Each new row is followed by what is left after taking away its nearest point in the smallest flat space through zero that holds the last named rows.

K807 (4 x 11)
[[ -3  -3  21 -12  22 -18  47 -22 -24   1 -23]
 [  5 -26  48 -20   2 -31  28  32 -10   7 -13]
 [-21 -22 -18 -25 -15 -21   1  13   5  -3 -25]
 [ 22  11  51  33  15 -15   9  15  25  40 -23]]
New rows:
[  9  -6  14 -16  -5  31  -2  32 -51  -7 -13] => [  5   6  -1   0  -3  32  -9  19 -33   6 -32]
[ -9   6  -6  -4 -23 -12  19 -11  -7  -2  -2] => [ -2  10   1   5 -24  -7  10  -4  -1   2   6]
[  1  -9 -12 -13  12   0   7  47 -18   3 -20] => [  6   7 -18   2  20  14   4  30 -17   4 -13]

K691 (4 x 11)
[[ 34   7  16 -16   5   2  -8 -21   0  26 -11]
 [-14 -27  35 -22  31  31  12 -20 -33  13   5]
 [ 23 -15  16 -26  28  40  -5  -4 -45  22 -32]
 [  2   3 -11  11  23   1  -5  -9 -24  21  -4]]
New rows:
[ 13  19 -22  32  -1   0  16 -31  26  -8  -6] => [  7   4  -9  18   4  21  21 -25  12 -15 -13]
[ 10  21 -16 -16  28  25  -8  35  12  17 -32] => [-12  17  -2 -12  27  12   3  19  28  14  -3]
[ 22 -28  35  35  11  14 -23  28 -11   2  -6] => [ 17 -22  34  42   5   0 -22  22   3   1   6]
[17 11 22 -2 32 -1 25 -6 -2 -8 -9] => [ 11  15  10   7  25  -7  24   4   4 -18  -8]

K802 (4 x 11)
[[ 31  -5   7  18  56  15  -1   4 -35   5 -19]
 [ 21  23  48  13  19  -9 -17  22  35 -16 -20]
 [ -9  15  11 -19  14 -29  -7  14  24   9 -28]
 [ 22 -32   5  12 -34  22 -19  -8 -10  -6 -34]]
New rows:
[  4 -17 -11  14  -6   7  14  -1  -9 -10   4] => [ 0 -8 -5  7  1 -6 12  6  4 -8 -4]
[  2   2  35  29 -16   2  30 -54  -8  14 -21] => [ -9  12  31  20  -6 -10  35 -51  -3  19 -16]
[-13  10 -13 -20   5  30  19  19   3 -15   5] => [ -7   5  -7 -19   2  31  12  21   4 -15 -10]
[ -7  16  29  23  29 -17  -1   0 -13  11 -17] => [-17   5  16  20  -5 -11   1 -10 -13   9  -4]
[  6 -25 -23   0  16   3  -1  -2 -44  -9  21] => [  2 -12  -1  -6   2 -14 -12   9  -8 -16   8]

K672 (4 x 11)
[[ 10  28 -20  21   0 -51 -18   7 -35  13  -2]
 [ 13 -12 -18 -13   4  21 -46 -20  -9  20 -15]
 [ 40  12  33 -23  37  32 -39  34 -54 -37 -28]
 [  6 -27  15 -20  30  -2 -17  27 -25 -12 -18]]
New rows:
[-15  41   2  10  21  10   6  28  -4  -5   8] => [-23  17 -10   2  21  12  -5  17   6  11   5]
[-5  7  4 29 12  1 -5 11 -9 31 10] => [-6  0 11 23 14 14 -1 12 -3 25  9]
[ -9  -8  35  -8  20 -20 -21  24   8  -6  37] => [ -4   5  24  -3   7  -8 -30   5  15   4  40]

K341 (4 x 11)
[[-20 -15 -51  27  -6   3 -43 -23  37 -15   4]
 [-14  11 -28  29   6  -3 -29   9  15 -16  52]
 [-29  21 -20  34  37 -21 -21  -8  25 -68  34]
 [  0 -14 -15  13  14 -51   9 -38 -40 -24  28]]
New rows:
[  8   9   9   5   0   1   2  19 -16  -7  -2] => [  5   1  -3   8  -4   1  -6   9 -10  -7  -8]
[-19  10 -10  11   1   3  -1  43 -10  -3 -15] => [-17  -1 -16  11  -2  -7   1  28 -20  -2 -19]
[ -6  33 -49 -16  28 -32  -2 -51  51  17  -9] => [  7  45 -24 -28  24 -25  15 -25  32  38   6]
[ -7 -12  18   3  -2  -1   4 -25   0  -6 -33] => [-6 -2 14 11 -4  3 -4 -7 -2  2  1]
[-29 -13  -2  15 -16  22   5 -19   0  -6   4] => [-25  -7  10  10 -13  21  14 -11  -8  -5   7]

K460 (4 x 11)
[[  0  25  -8 -55 -15  -1  22  23  -4 -19  -6]
 [  3 -21  14  -1  25  -6 -15   2  16  -7 -19]
 [ 11 -27  -7   4 -49   0   6  48  19   1  24]
 [  8   3   1   4 -35  -9  -8   6   4 -16  10]]
New rows:
[-14 -33  11 -27 -28  10 -10  11   2  11 -14] => [-18 -18  10 -17 -21  11 -12 -13 -11  15 -13]
[-27 -26  25  23 -23 -12   4  34  24  16 -22] => [-34   8  21  11 -16 -11  11   8   3  12 -26]
[-35 -31  -1  22  29   0 -13  24   4  33   1] => [-31   4  -1   1   0 -12 -15  13  -6   3   1]

K783 (4 x 11)
[[-25  61 -31 -25 -13  27   2 -12   1  26  20]
 [ 22  27 -18  34  17  -3  18 -27  34  16 -29]
 [ 11   7   1 -12 -33  13  19 -50   9 -12 -14]
 [  1   0 -19  27  39 -38 -35 -13  -5  15  -2]]
New rows:
[  7  10  23   1 -28 -29  18  -4  -9  14 -12] => [  1  14  19   2 -20 -31  11   6 -12  20  -6]
[-32  -4  28 -25   9 -34 -29  24  10 -28 -13] => [-25  19  18 -20   4 -22 -12   6  28 -21 -24]
[-24  12   2  21  14  21  16  30  -9 -12  16] => [-17   4   1  22   7   9   9  -7 -11 -20   8]
[ 21 -26  29 -11 -12   1   3  26 -21 -21  -8] => [ 16  10   3  -4  -1  -1  -4   5 -13   0  -8]
[ 27  32  28   1 -34 -22 -16  19 -32   1  -9] => [ 30  38  24   8 -29 -23 -13  17 -26   5 -13]

K896 (4 x 11)
[[ -9   9 -12 -21  17  15  -3  13   5  -5  15]
 [ 18   8 -26 -17 -22   4  15  28  -4 -21 -21]
 [ 11  14 -40  -9 -10 -11  20   6 -17  10 -28]
 [  4  27  21 -33   2  18  26  35  10  21   5]]
New rows:
[-14  -1   8 -19  20 -11  12  16 -29 -22 -22] => [-17  -6  19 -10  22 -14   8   7 -28 -18 -18]
[  0   0  28  11 -22  -5   1 -21  14  29  31] => [  4   3 -10  -3 -24  -1   1  -9   9   8  24]
[ 20  19 -22 -35  -1 -20  13   0 -12   2  19] => [ 19   5   2 -18  -6 -23   2 -11  -6  -5  25]
[ -4 -20   7   1  19 -21  32 -28 -15  32 -20] => [ -2 -26   5 -13  15  -2  21  -5  -3  -7  -8]
[-33   3  12  32   5  -9 -19  18 -15   0  -1] => [-28  10   4  22   1  -6 -10  30 -16  -1  -7]

K763 (4 x 11)
[[  9  -8  14 -12  22  31  15 -14  20 -23  18]
 [-10  13   5   3 -10  15  -5 -24 -26  29  41]
 [-41 -10   2  30 -14  18  13  34  21  24  32]
 [-26  -7  10  -6  18 -39 -13  -8  40 -24 -24]]
New rows:
[ 20 -10  15  -5   1  10   8   0 -17 -32   5] => [ -2  -8  14   5  -8  -6   0   5 -14 -18   7]
[ 19  26  35 -28 -27  34  28 -26 -10   4 -15] => [ -8  21  33 -15 -33  11  23  -8   9   8 -26]
[ -1  10  19  17  21  26  26 -22 -21  -3   2] => [-11   8  13  23  15   3  19  -8 -15  -1 -17]
[ 36  21 -26  -7  21   9 -13  -6  12  31  13] => [ 21  16 -25  -2  22  -1 -14   3  29  28   8]
[-34  32 -26 -35 -30 -35  34  14 -32  18   5] => [-24  22 -16 -46  -9 -15  47   9  -9  -9   8]
[  2 -28   3 -26 -35 -11  21 -28  20 -33  12] => [  1 -25  -6 -16 -50 -13  20 -15   5 -16  11]

K177 (4 x 11)
[[-15 -20 -13   5  -5  17  10  -7 -35 -31 -34]
 [  7   8 -21  13  46  24  -2  20  22  -7   9]
 [  3 -23  23  22  35 -36  10 -35  -3 -21   0]
 [-24   7 -10  -7   4 -30  20  19  13 -16   8]]
New rows:
[ 23  51  -3 -10   7  48 -18  31 -12  -5  -9] => [ 12  37  20  -6   7  -2  -3   7 -16 -18  -7]
[-1 -2  8  8 12 18 15 17 15 11 24] => [ -6 -11  13   6  -3  13  18   6  -1   5  13]
[-23 -10  -7 -21  -6  12  11   9 -17 -21  15] => [ -7 -10   6 -15   3  11   1  -3  -9  -7  25]
[ -6 -20 -13  10 -16   2  -8   6  -6 -24  15] => [  2 -17  -7  11 -13   1 -13   4   1 -14  23]

K435 (4 x 11)
[[ 10 -11 -29   2 -14  -6  32 -45  19  11  -9]
 [ 19  23 -13 -21 -11   6   1   3   3 -41   5]
 [  4  -4 -10  11   4 -16   4  -2  20 -10  38]
 [ 31   5  19 -11  -9  12   2  -6  46 -28   7]]
New rows:
[-13  -2  30 -26  18   0   3 -63  -1  -4  -8] => [-20   4  26 -23  25  -8  -7 -46 -12 -14  12]
[  2  20 -22  11  -3  21  -7  -3 -21  -7 -19] => [ 4  9 -9 23  3 16 -9 -3  1 -1 -2]
[-18  -7  -2 -34  26  -2   6   7   9  -4 -11] => [-18  -9  -5 -31  27  -5   8   4  13  -3  -5]
[-14   1 -18  19  -4   0  25 -28  -7 -12  13] => [-13   3  10  15   0  12  10 -10  -6 -13   3]
[-30 -14  -5  23  -8 -31  -9  26   2  23  -1] => [ -9  -1  -6   4 -21 -18  -3  18  14  -1 -14]

K286 (4 x 11)
[[ 28  23 -26  38 -48  -3 -63  -5  13 -25  -5]
 [ 32 -12 -33 -19  11   2  29  -2  20   6 -12]
 [  3  -2  -2   8  22   6  -8 -19  -2   0  -4]
 [-42 -14 -40  19  -1  22 -49 -19  25 -13 -53]]
New rows:
[ 27 -12 -22  -6   6  -6 -23  17 -34  -4 -15] => [ 11 -15 -11 -11   8  -6 -17  22 -39  -1 -13]
[ -5  -4 -21 -20  38   4  14  -8   1   9  -7] => [ -4  11 -11  -8   7  -4  -5   4  -4   1   5]
[ 16  -3  30  -7  29  15  -4 -20   6  -8  11] => [  6  -4  18 -13   0  13  -6  -1  17 -12   1]
[ 21  12  32 -10   1   9 -49 -27  -3  14  55] => [  0  -8   5 -34  -5  15 -27 -11  19  19  26]
[-18 -11   5 -12 -37  -3   4  31  -1  16  11] => [  1 -12  -3   1  -4   4  -7   0  -2  15   8]

K287 (4 x 11)
[[ -7   6   3  29  -4  54  26   9  31 -18   5]
 [ -3  -4 -24   8  29  -7 -19 -24  37  28 -13]
 [-25 -21 -22  22  43   1  13  19  -4  14  -6]
 [ 73   3 -38  26  40  -9  23  -3   3 -15 -14]]
New rows:
[  1   0  -1  22   0 -15  30   5  -6  12   9] => [ -1   5   4  15 -10 -16  20  -5   3  16   9]
[ 14   1  -3   0   5  30 -12  -5 -30   3   4] => [  7   0  -4  -1   7  29 -18 -10 -23  10   3]
[ 14 -20  -3   3  -1  10   1  15  -8 -37 -16] => [ -1 -21  -3  -4  -2   4 -15   3   4 -22 -18]
[  0   2  25   3 -16  -2 -29  -1 -11  51 -11] => [ 16   2  18  20  -7  12  -8  10 -12  36 -11]
[ -9 -15   3   6  22 -17   5 -21 -25  28 -12] => [  1  -3  14   9   2   5  13 -23 -13  12  -7]
[ 11  -1  -7   3   7  27  -5   8 -19   6  -1] => [  8   1  -5  -3   2  22 -14   1 -15  11  -1]

K145 (4 x 11)
[[ -4   8   7  26 -49 -24   6  -2  -6  38  -6]
 [ 27  10  -2 -14  32 -31  -5  -2  10  -9  19]
 [ 18  21  28 -14   2  29  14  32  40 -38  19]
 [ 18 -31   9  19  -4  22  -7 -23 -10 -17  26]]
New rows:
[-46  35  15 -11 -13  -1   1  13  13   9  -3] => [-27  11  13  -3   2  -3 -10 -12   1  -1  19]
[  9   8  -6  14  38 -40  25   1 -23   0 -30] => [ 10   0  11  26  16  -7  31   6 -16 -13 -22]
[  3  41 -18  10  31   2  -9 -19  -5  33 -14] => [ 10  34  -3  19  17  25  -5 -17   2  19  -1]

K748 (4 x 11)
[[-18  24  32  -5  10  17  13   2   4 -14  -9]
 [-37  -4 -57 -25 -28  22  -1  10  36  10 -16]
 [ -1  14 -13 -12  -6   9  -7  28   2  36  10]
 [ -6   5  -3  25  24 -48   8 -26   5 -15 -26]]
New rows:
[  2  -7 -12   8   6 -17  10 -28   7  15 -26] => [  7  -4   4  -2   0   8   9 -16   0  18 -12]
[ 10   7  10 -35  17   3   8 -25 -10 -44  -9] => [ 15  12 -12 -38  14  -5  -1  -7 -10 -11  -2]
[ 28   2 -12  -1   9  -5  14  13  27 -51  -6] => [ 33  11 -13  -5   9  -3  10  29  23 -30   2]
[ -8   2  11  14  14   3 -22  -8 -48   3  30] => [-30   5 -10   8   8   5 -18 -11 -29  -1  14]

K57 (4 x 11)
[[  0 -14 -48 -18 -33  59  22  10   3  -2   9]
 [ 17  -3 -69  34   2 -13  11  12  24 -13 -18]
 [-42 -14 -22   4 -22  17  58  46 -30 -11  15]
 [  8 -28 -19 -40 -39   2 -12  47   8 -11  14]]
New rows:
[ -3   3 -18   6  -4   7  22 -22   5   3  14] => [  0  -1  -3  -4  -5 -11   9 -12   6   1  16]
[ -8 -19 -42 -15 -17 -36   8 -19  29 -31 -22] => [-23 -12  -6 -24 -12 -20  13 -35  11 -22 -14]
[-15   4  -2  13  15 -37  31  20  -7  54  -6] => [  2   0  -7 -10   2 -11  12   8   5  59  -3]
[-28  31 -33 -21  -6  22  -4 -11  32 -16 -47] => [-40  30  -4 -26  -3   1  -6   1  20 -17 -41]
[-23  18   0  -7  -9 -18 -11   3   9 -16   3] => [-22  20  -6  -6  -9  -4  -8  -6  10 -13   2]

K560 (4 x 11)
[[ 35   0   6   3 -14  -3  -9   6   2 -25 -17]
 [  1 -23 -14   0 -38  -5  19  -9 -14  32 -13]
 [ -8 -21  -7  -8 -16   9 -16 -30   4   8 -10]
 [  6  -1 -48 -38 -22 -19 -28 -22   6  -1  13]]
New rows:
[-23  35   0  -6  31 -11  24   0  19  29  13] => [  7  18   4  -5   4  -7   9 -13  21  13 -14]
[ 30  -7  -1   7 -15  -1  -4  25  -9 -19   2] => [  0 -12  -3   4  -3   8  -7  10  -6  -3  12]
[  2   4  22 -34  -4  11  20  -9  -4  19   9] => [ 12   7  24 -35  -3  10  13  -7  -1   7   7]
[ 12  14 -10 -31  16 -34 -23  35  15 -19  -9] => [-10 -10   6 -16   8 -16  -9  19   9   8 -23]
[ 25  31  29   2 -28  32 -28   0  28  -8   4] => [  6  31  15  -1 -30  25  -9   4  19  19  17]
[  9  18 -31 -32 -20  29 -16  -3 -12  26  -3] => [  9  23  -5 -14  -3  39  -9   9 -11  17  -8]
